There are 4 nested groupings, the coarsest first. Each group lies inside one group of the grouping before and may be the whole of it. The rows also spread widely along 17 directions, which tell nothing about the answers.
In the rows, 128 means zero.
Some rows, each with its group in each grouping after it:
[113  58 113 114 144 111 122 123 124 114 101 139 150 117 132 152 118 136
 143 108 118 117 210 130 157 153 154 119 150 109 158 152 143  78 148] -> Nabi diz lesub fono
[ 86  66 159  85 125 113 130  87 158  94  96 105 126 103 125  63  96  97
 115 122 120 122 119 131 125 133 130 131 122 164  91  84 103 103 137] -> vaze Vared sek fitu
[124 138 128 128 121  92 126 125 106 107 131 103 123 106  99 150 132 134
 127 133 120 103 118 115 119 129  98 138 133 111 148 114 138 130 112] -> vaze bifin rogo Pibo
[126 150 112  91 144 123 127 114 121 153 162 127 105 138 100 115 127  59
 115 150 107 164 122 125 198 145 142 153 102 146 120 112 134 139 154] -> Nabi diz rubul puz
[150 135 122 106 103 131 156 117  38 129 151 150  88 182  96 170 115 115
 174 112 156 121 182 150 157 118 127 192 153  87 150  98 116  92 129] -> valez vata nosan gemu
[123 133  75 159  90  99  92 151  78 157 129 127 141  80 117 140 216 114
  93  85  87 149  97  71 163 170 140 124 131  94 151 121 148 153 150] -> vaze vodu dovod kevef
[117 126 133 133  73  52 130  88  99  94 155 103 130 107 119 127 183 135
  74 122 177  89 105 128 113  71  72 100 138 130 172 138 159 149 129] -> vaze vodu feko satog
[101 144 153 170 130 113 133 150 207  91 142  69 198  70  95 159 143  87
 123 155  77 128 140 135 141 153 100 129 100 152 122 131 162 146 102] -> Nabi Seko lupiv Diben
[154 162 137 128 134 142 192 103 154 148 159 119 128 103 158 172  65 162
 140 195  92 178  87 123  90 130 154 153  94 150  95 134 136 121  85] -> Nabi ral zole rifu
[103 156 114 127 152 165 111 130 158 150 135 148 149 142 130 103 111 122
 137 129 100 115 145 101 109 170 164 125 153 120 103  98 110 123 145] -> vaze vodu Tufus bov
[134 187 135 134 142 140 160 117 139 171 119 117 142 119 142 134 115  99
 191 151 115 132 162 149 146 180 136 122 124 149  79 161 149 156 154] -> valez vonef Doz Napef
[ 66 111 127 109 120 113 134  87 158 149 158 123 169  99 104  99 146 108
 108 140 127 119 144 123 143 126 162 114 143 146 125 150 161 119 167] -> vaze Vared sek gilo
[153 115 118 143  92 187 172 146 115 136 123 125 159 125 177 172 149  68
 158  71 110 177 187 135 172 169 162 144 142 140 101 107 135 106 135] -> vaze vodu dovod Simup
[ 77 114 105 155  98 103 118 126 157  87  95 105 155  99 104 116 169  97
 113 117 137 119 158 154 124 140  97 116 139 151 110 124 157 127 169] -> valez vonef fisok mora
[123 141  95 117 174 152  99 147 162 127 112 140 136 147 138 116 104 115
 141 113 106 113 159 126 126 162 153 102 142 131 130 118 110 110 144] -> vaze vodu feko fad
[147  96 107 137 145  91  91 113 142 107 128 137 119 185 153 117 139 173
  86 178 146 127 177 153 187 127 136 115 133 119 150 150 116 106 142] -> Nabi diz lesub keva
[125  99 120  98 136 164 119 141 106 131 115 139 133 138 127 130 113 103
 142  78 111 133 137 135 152 122 164 121 137 129 140 110 111  83 128] -> vaze Vared Vidum kenog
[ 92  98 203 157  94 107 116 136 177 118 127 130 184  84 136 131 135 105
 122 141  99 132 156 113 161 170 123 117 123 138 137 147 127 139 148] -> valez vata Tenok dizu
[ 97  99 171 151 139 160 113 153 211  90  78 124 150 131 123  97  86 121
 146 149 117 158 132 203 136 118 131 122 107 183  80 139 101 100 125] -> valez vata Garok Lita
[172  94 186 117  92 162 149 129  69 126 138 157 122 177 169 168 103 160
 142 100 157 144 132 169 161  57 147 126 136 124 158 140 101  75  89] -> vaze vodu Tufus nalo
[ 92 148 144  88 182 110 103 102 114 166 112 153 100 141  64  76  73 155
 163 181 108 110 110 156 163 127 157 144 114 124 100 139 112 117 145] -> Nabi diz lesub keva
[158 162 191 118  70 172 139 130  29 158 112 164 145 160 150 188 106 164
 166  93 112 118 129 132 181  94 146  90 153 121 141 139 135 101 120] -> valez vata Tenok dizu
[ 94 148 162 150 110 145 117 150 180 127 182 159 137 104 117 101 143  54
  88 147 120 169  95 105 108 147 113 158  99 155 121  94 109 170 156] -> Nabi diz lesub keva
[141 175  87 132 137 100 126 113 155 150 140 141 118 121 169 120 147 111
 110 160 132 149 135 132 151 166 130  99 113 162 126 158 135 164 180] -> vaze vodu dovod Simup
[141 163 152 149 107 148 142 134 119 147 120 115 142 123 148 102 161  69
 154  96 131 132 130 134 146 162 117 126 129 141  78 110 124 172 138] -> vaze vodu feko satog
[ 65 129 154 155  92 121 147 110 167 122 152 138 201  65 124 146 144 144
 106 136 130 104 134 107  63 113 124  92 151 143 136 157 181 136 147] -> Nabi diz lesub fono
[123 154 178  85 153 139 136 131 127 130  81  96 144 118  99 138  75 118
 177 122 119  97 114 155 135  99  99  65 129 165 110 182 177 151 122] -> valez vata Tenok dizu
[207  52 176 138  73 174 153 148  88 107 124 116 121 176 225 131 174  91
 100  56 189 174 143 107 130 114  96 129 153 121 111 114 121 165 102] -> vaze vodu dovod Simup
[133  85  63 114 176 113 118 134 122 146 108 128 111 113 126 116 141 105
 140 108 123 147 158 108 127 182 154 141 134 102 123 146 141 132 149] -> Nabi diz rubul puz
[140 113 114  97 101 132 160  98 142  73 129  79 105 128 150 106 118  54
  96 110 132 145 112 108  95 132  94 142 118 167  94  54 121 136 122] -> valez vata nosan gemu
[112  81 196 151 122 122 116 129 140 113 105  89 196 109 128  78 170  72
 172  64 143  74 171 181 180 125 139  95 132 131 129 143 102 110 106] -> vaze Vared sek gilo
[126 173 144 102 148 168 143 128 139 144 151 136 123 157 116 126  85 111
 149 143 128 130 118 139 114 114 131 132 134 146 105 118 127 134 125] -> vaze vodu Tufus nalo
[133  78 134 129  63 176 153 129  69  97  80 146 137 139 166 167 117 139
 141  62 113 145 174 117 131 142 143 149 170 116 105  56 113  63 125] -> vaze vodu dovod kevef
[187  97 175 162 109 195 146 202 139 109 190 180 116 175 183 186 129  80
 132  89 185 195 148 154 102  94 112 170 122 126 182 137  85 127  98] -> vaze vodu dovod kevef
[ 95 104 147  99 141 160 112 158 111 161 130 140 170  75  93 168 106 162
 133  86  83 120  75  74  85  95 160  84 151 111 169 175 176 115 106] -> vaze Vared sek gilo
[132  61  86 110 168 103 159 100 138 142 134  94 131 136 120 121 150 134
 128 147 175 142 184 145 131 125 143 140 150 111 110 202 194 140 135] -> Nabi diz lesub keva
[ 71 122 166 131 152 178 107 148 167 127 117  96 176 133  56  80 114 123
 147 117 107 110  95 153 117  90 147 133 143 130  80 116 134 119  89] -> vaze vodu dovod kevef
[ 96  91 160 122  84  96 140 100 112 141 139 170 116 104 122 137 123 149
  96 172 129 175 123 129 160 120 133 158 116 142 126 145 143 120 171] -> Nabi diz lesub fono
[151 142  94 128 139 118 136 115 144 130 133 105 124 132 157 143 122 157
 105 159 106 142 121 101 121 150 134 120 133 127 114 128 143 136 116] -> vaze vodu feko satog
[101 104  42 158 171  99  57 187 156  89  58 161  97  76  94 133 119 171
 109 123  79 145  93 111  58 175 115 137 106 115 144 110 108 115 146] -> Nabi Seko lupiv Diben
[100 128 130 153 131 146 133 149 144 161 126 176 156  95 127 146 129 149
 164 119 136 143 136 169 109 120 166 113 131 142 138 191 137 108 152] -> vaze Vared sek gilo
[133 186 167  89 129 169 119 135 108 140 166 154 133 152 127 159  69 109
 138 125  75 115 115  86 150 131 143 118 132 130 160  77  98 105 116] -> vaze vodu dovod kevef
[ 94 126 120 121 128  99 113 120 157 125 125  83 163  74 108 120 149 116
  92 128  88 111 104  62 107 161 110 103 142 124 120 120 172 166 132] -> vaze vodu Tufus bov

New rows, each followed by its group in each grouping:
[ 80 143 162 123  75 111 138  82  99 113  88 119 146  85 122  90 128 121
 138 101 121  83 106 116  91 131 108 102 140 146  88  82 127 125 148] -> valez vonef fisok mora
[100 103 151 124  88 168 151 121 111 143 122 168 149  95 146 128 119  94
 135  83 115 150 138  83  89 164 149 144 147 127 100  89 129 125 159] -> Nabi ral zole rifu
[102 130 150 153  52 139 169  84  73 114  94 128 168 155 121 176 121 194
 167 140 124 110 198 202 189  96 157 137 165 130  94 115 145  34 129] -> valez vonef fisok mora
[111 187 103 132  95 109 150  90 140 108 142 171  73 148 130  95 115  91
 126 169 175 151 123 200 114 116 108 159  97 190 101  94  87 124 190] -> valez vata nosan gemu
[135 161 139 117 140 163 102 156 142 102 128 117 164 122 126 151 107  74
 128  88  69 112 119 127 160 123 134  82 104 159 158  95 112 102 108] -> Nabi Seko lupiv Diben
[157 141 137 144 117 136 119 143 115 108 153 118 139 157 137 137 161  85
 117 106 146 124 138 150 158 104 112 116 123 130 152 118 121 130 108] -> Nabi diz rubul puz
[150 128 122 126 142 142 115 131 129 121 116 123 141 135 151 116 123 116
 129  98 125 116 117 135 122 117 140  89 120 135 137 129 115 120 111] -> Nabi ral zole rifu
[112 128 146 132 101 115 135 107 115 127 116 121 144 124 133 102 155 103
 137 116 141 104 160 130 144 159 115 129 148 128 102 106 127 142 156] -> vaze Vared Vidum kenog
[132 104 131 171 135 117 148 139 184 109 119  68 193  56 147 145 146 132
 146 107 113 126 102 157  85 103 143  80 105 148 139 193 147 115  66] -> valez vata Garok Lita
[120 165 180  91 146  96  96 145  95 132  90 107 107 121  69 107 123  98
 148 121 139  91  93 124 151 122  45  95 130 137 122 153 167 209 149] -> vaze vodu dovod kevef
[ 98 102 126 126 144  78 111  78 144 120 110 105 132 145 103  51 152 123
 119 157 155  97 164 166 166 139 127 134 127 132  88 131 127 137 154] -> Nabi Seko lupiv Diben
[ 87 171 154 145 106 133 130 106 187 121 134  93 175 118 113  85 146  83
 115 154 122 123 120 158 147 122 118  96 120 183  79 130 146 154 147] -> valez vata Garok Lita
[136  71 117 128 120 128 179 113 124 167 119 155 116  85 167 138 136  94
 149 123 134 209 164 136 146 183 163 173 105 144  87 164 144 138 173] -> Nabi Seko lupiv Diben
[ 99  96 175 147 124 149 121 159 156 155 125 168 141 129 115 137 115 144
 136 156 121 180 144 144 158 144 146 163 133 129 107 163 133 132 154] -> vaze vodu feko fad
[117 138 152 130 135 118 101 149  95 151 116 130 130 100  88  92 156  57
 160  91 107 116 122 114 162 174 117 145 114 108 115 107 113 165 143] -> Nabi diz lesub fono
[109 129 127 109 120 156 125 147  74 156 129 172 116 159  90 149 130 111
 156  95 148 130 173 124 146 135 129 154 173  99 131 129 153 131 170] -> vaze vodu feko satog
[ 75 152 168  86 118  97 141  63 105 170 157 170 152 108 110 119  98 118
 151 155 114  88 174 121 178 143 163 112 137 135 145 142 138 105 186] -> Nabi diz lesub fono
[101 134 141 172  90 126 134 116 170 121 130 123 183  90 157 130 142 147
 114 143  99 126 132 105 100 160 145 110 136 136 110 123 130 127 134] -> valez vata nosan gemu
[ 88 182  78 105 179 130 131 112 187 173 169 161 120 131 106  97 112  79
 141 179 128 145 157 151 142 171 167 140 117 162 115 148 129 137 202] -> vaze Vared Vidum kenog
[122 139 148 155 100 174 146 109  81 154  75  88 180 140 133  72 171 126
 184  68 137  72 155 103  93 170 135 115 194  88  22  98 149 169 118] -> valez vata nosan gemu
[104 119  52  80 163 106 126  91 127 134 105 116 119 156  90 132 116 125
 122 155 129 127 197 143 181 148 142 121 154 134 114 152 192 112 188] -> Nabi ral zole rifu
[137 131 115 151  86 152 140 137 105 127 178 153 162 112 158 178 160 105
 108  87 116 144 133 108 122 115 159 121 132 120 176 111 125  94 117] -> Nabi diz rubul puz
[ 78 162 155 150  52 156 120 112 124 171 148 203 154 123 147 125 142 117
 102 148  97 174 141 105 175 168 168 131 139 154 103 107 119 123 213] -> valez vata Garok Lita
[143  53 147 159 115 113  89 175 125  92 104 128 130 144 115 166 143 182
  84 137 137 165 118 136 146  94  97 136 131 104 159 163 149 126 102] -> Nabi ral zole rifu
[141 101 155 134  92 140 149 150  68 117 126 113  99 134  71 169 121 165
 137 125 148 177  56 179 118  29 107 174 115 122 126 150 149 109  65] -> valez vata Garok Lita
[ 89 109  97  87 117 186 154 126 109 167 130 116 141 123  82 167 106 156
 105 146  70 184 110  62 125 141 166 167 172 114  69 106 207 122 138] -> vaze Vared Vidum kenog
[135  63 186 164  82 107 106 118  74 139 109 130 166 134 144 122 169 188
 117 120 116 120 143 121 196 124 154 128 145  80 130 139 118 105 103] -> Nabi diz lesub fono
[118 159  92 106 121 112 112 134  94 130 153 120 113  90  91 145 138 105
 103 109  87 121  72  66 100 139 116 134 125 114 160  83 136 138 122] -> vaze Vared sek gilo
[156 100  92 145 121 148 139 174 112  84 108 126  99 140 127 175 137 114
 135  91 160 166 134 178 111  96 102 152 126 137 140 127 131 104 113] -> vaze bifin rogo Pibo
[122  95 101  99 116 137 162  90 112 121 142 105 128 126 125 107 131  90
 131  88 150 132 121 147 110  87 160 132 130 142 122 120 130  96 118] -> valez vata nosan gemu
[148  94 161 117 129  83 146 103 106 135 162 131 127 102 149 134 130 127
 129 129 148 121 124 125 129 107 133 122 109 116 175 167 122 126 108] -> Nabi diz lesub keva
[147  60 160 142 133 143 108 137 149  84  98  72 164 147 148 102 144 147
  97 106 136 120 110 140 128  82 120  91 136 127 110 134 135 120  63] -> Nabi diz rubul puz
[ 85  99 182 136 123 145  93 168 143 130 124 166 142 116  92  97 141  70
 126 105 137 143 130 133 140 134 109 140 124 136 126 133 124 157 167] -> Nabi diz lesub fono
[163 104 145 123 114 101 114 152  75 138 121 105 111 107 124 132 170  89
 122  78 126 145  88 115 172 121 104 124 111 114 152 143 134 162 110] -> vaze vodu feko satog
[176  93 133 128 129 167 157 156 129  90  98 112 113 141 180 126 132  78
 151  59 187 146 138 160  74 108  90 116 135 152 110 129 123 149 107] -> vaze vodu dovod Simup
[140 108 114 179 126 126 141 134 147 120 130 139 159  93 176 113 166  93
 156  85 144 128 159 168 109 148 162 120 107 132 137 138  87 103 119] -> Nabi diz lesub keva
[130 157 109 142 126 132 147  97 130 158 141 121 147 145 146 110 144 142
 140 147 135 120 151 141 139 144 160 126 146 124  91 134 132 129 134] -> vaze vodu Tufus nalo
[ 95 160  76 122 107 143 139 119 141 134 167 143 112  95 119 116 137 101
  84 128 125 154  73  51  13 146 116 144 141 134 109  86 147 170 155] -> valez vata Garok Lita
[ 91 138 117 106 119 121 146  91  99 149 116 147 104 113  95  88 123 130
 144 123 165 132  86 187 118  73 146 127 120 163  97 147 133 114 158] -> vaze bifin rogo Pibo
[157 158 142 150 135  65 123 130 120 102 155 100 104 109 114 118 159 129
 110 145 180 101  58 144  66  75  54 113  99 125 161 156 134 187  84] -> Nabi diz rubul puz
[ 99 136 104 128 152  70 152 130 138 135 120 161 114  32 100 163 100 101
 183 137 111 141 139 167 112 159 133 146  81 150 163 172 129 107 162] -> Nabi diz lesub fono
[190 146 177 143 137 193 149 164 126 134 168  98 157 183 149 169 117 137
 150 120 145 129 117 129 102  80 123 115 145 109 133 161 142 150  50] -> valez vata nosan gemu
[119 121 139 109 164 129 145  98 152 155 160 133 137 147 127  98 111 120
 142 161 153 124 158 145 131 124 155 132 131 131 113 164 137 133 137] -> Nabi diz lesub fono
[146 119  94 143 106 117 147 108  71 148 142 143 126 138 133 140 165 139
 137 103 165 130 144 148 126 109 150 140 140 100 141 146 138 114 128] -> Nabi ral zole rifu
[154 135  94 121 128 123 105 127  98 110  92 126  88 169 135 123 122 165
 112 144 124 134 118 140 148 131 114 128 135 130 108  97 114 116 129] -> vaze Vared sek gilo
[104 113 143  76 173 114  93 135 137 122 112 158  86 138  95 105  66 125
 132 139 124 120 115 121 119 127 114 130 127 133 146 127 111 127 151] -> vaze vodu feko satog
[119  38 180 165 122 123 112 151 154 115 143  88 179 109 108 115 176 141
  93 116 138 141 105 119 119  90 124 139 127  99 132 167 153 149  72] -> Nabi Seko lupiv Diben
[117 144  58 134 149 121 103 129 127 127 132  96 162 116 101 126 170 117
 111 105 103 101 130 119 136 125 150  92 137 117 144 134 161 118 121] -> Nabi diz lesub fono
[105 157 130 135 116 131  96 137  99 128  98 129 141 131  96  97 156 107
 145  86 140  87 122 136 119 121 105  91 151 126 120 128 137 151 149] -> valez vata Garok Lita
[123 161 146  97 160  72 145 110 125 139 125 103  81 101  74 120  90 106
 166 182 130 135  90 169 142 122  92 154  81 151 116 161 138 154 130] -> valez vonef fisok mora
[152 130 134 104 104 192 152 119 126 112  93 129 156 134 214 155  84  94
 145  80  78 129 185  66 115 200 147  90 162 145  97  64 114 101 140] -> valez vata Garok Lita
[128 146  99 124 123 121 124 135 125 123 153 120 100 139 101 133 132 111
 103 154 117 149 112  81  99 157 103 172 134 109 118  92 137 163 136] -> valez vata nosan gemu
[141 172 131 151 134 136 117 126 134 148 154 135 147 139 141  99 160  99
 126 121 141 119 115 153 138 117 139 101 108 144 125 144 116 154 131] -> Nabi Seko lupiv Diben
[162  97 123 133 154 146 136 142 166 132 161 180  95 169 182 140  91 137
 130 160 150 193 153 172 140 124 171 163 105 141 153 152  71  89 128] -> vaze vodu dovod Simup
[ 97  74 234 115  91 160 123 154  88 187 119 184 158  38 138 133 108 129
 149  68  75 161  49  67 114 133 172 117 116 122 142 149 112 128 123] -> vaze Vared sek gilo
[ 92  82 154 139  93 118 140 100 119 164 182 135 145 119 109  81 182  98
 108 121 171 145 128 101 109 123 146 168 149  99 117 145 139 160 144] -> valez vata Garok Lita
[ 96 134 173 110 124 105 142 109 123 128  89 119 131 100  94 103 113 117
 168 124 153 113 112 201 151  85 107 103 115 173 104 172 149 135 144] -> vaze vodu dovod Simup
[109 103 121 117 107 131 111 155  69 109 117 192  99 137 107 147 133 138
 133  71 184 102 141 118  52 105  88 135 173  98 177 116 126 124 161] -> vaze Vared Vidum kenog
[125 105  90 150 113 183 151 143 119 164 121 106 166 120 131 142 171 131
 133  99 109 173 136 114 130 148 176 144 161 113  72 137 175 128 121] -> vaze Vared sek fitu
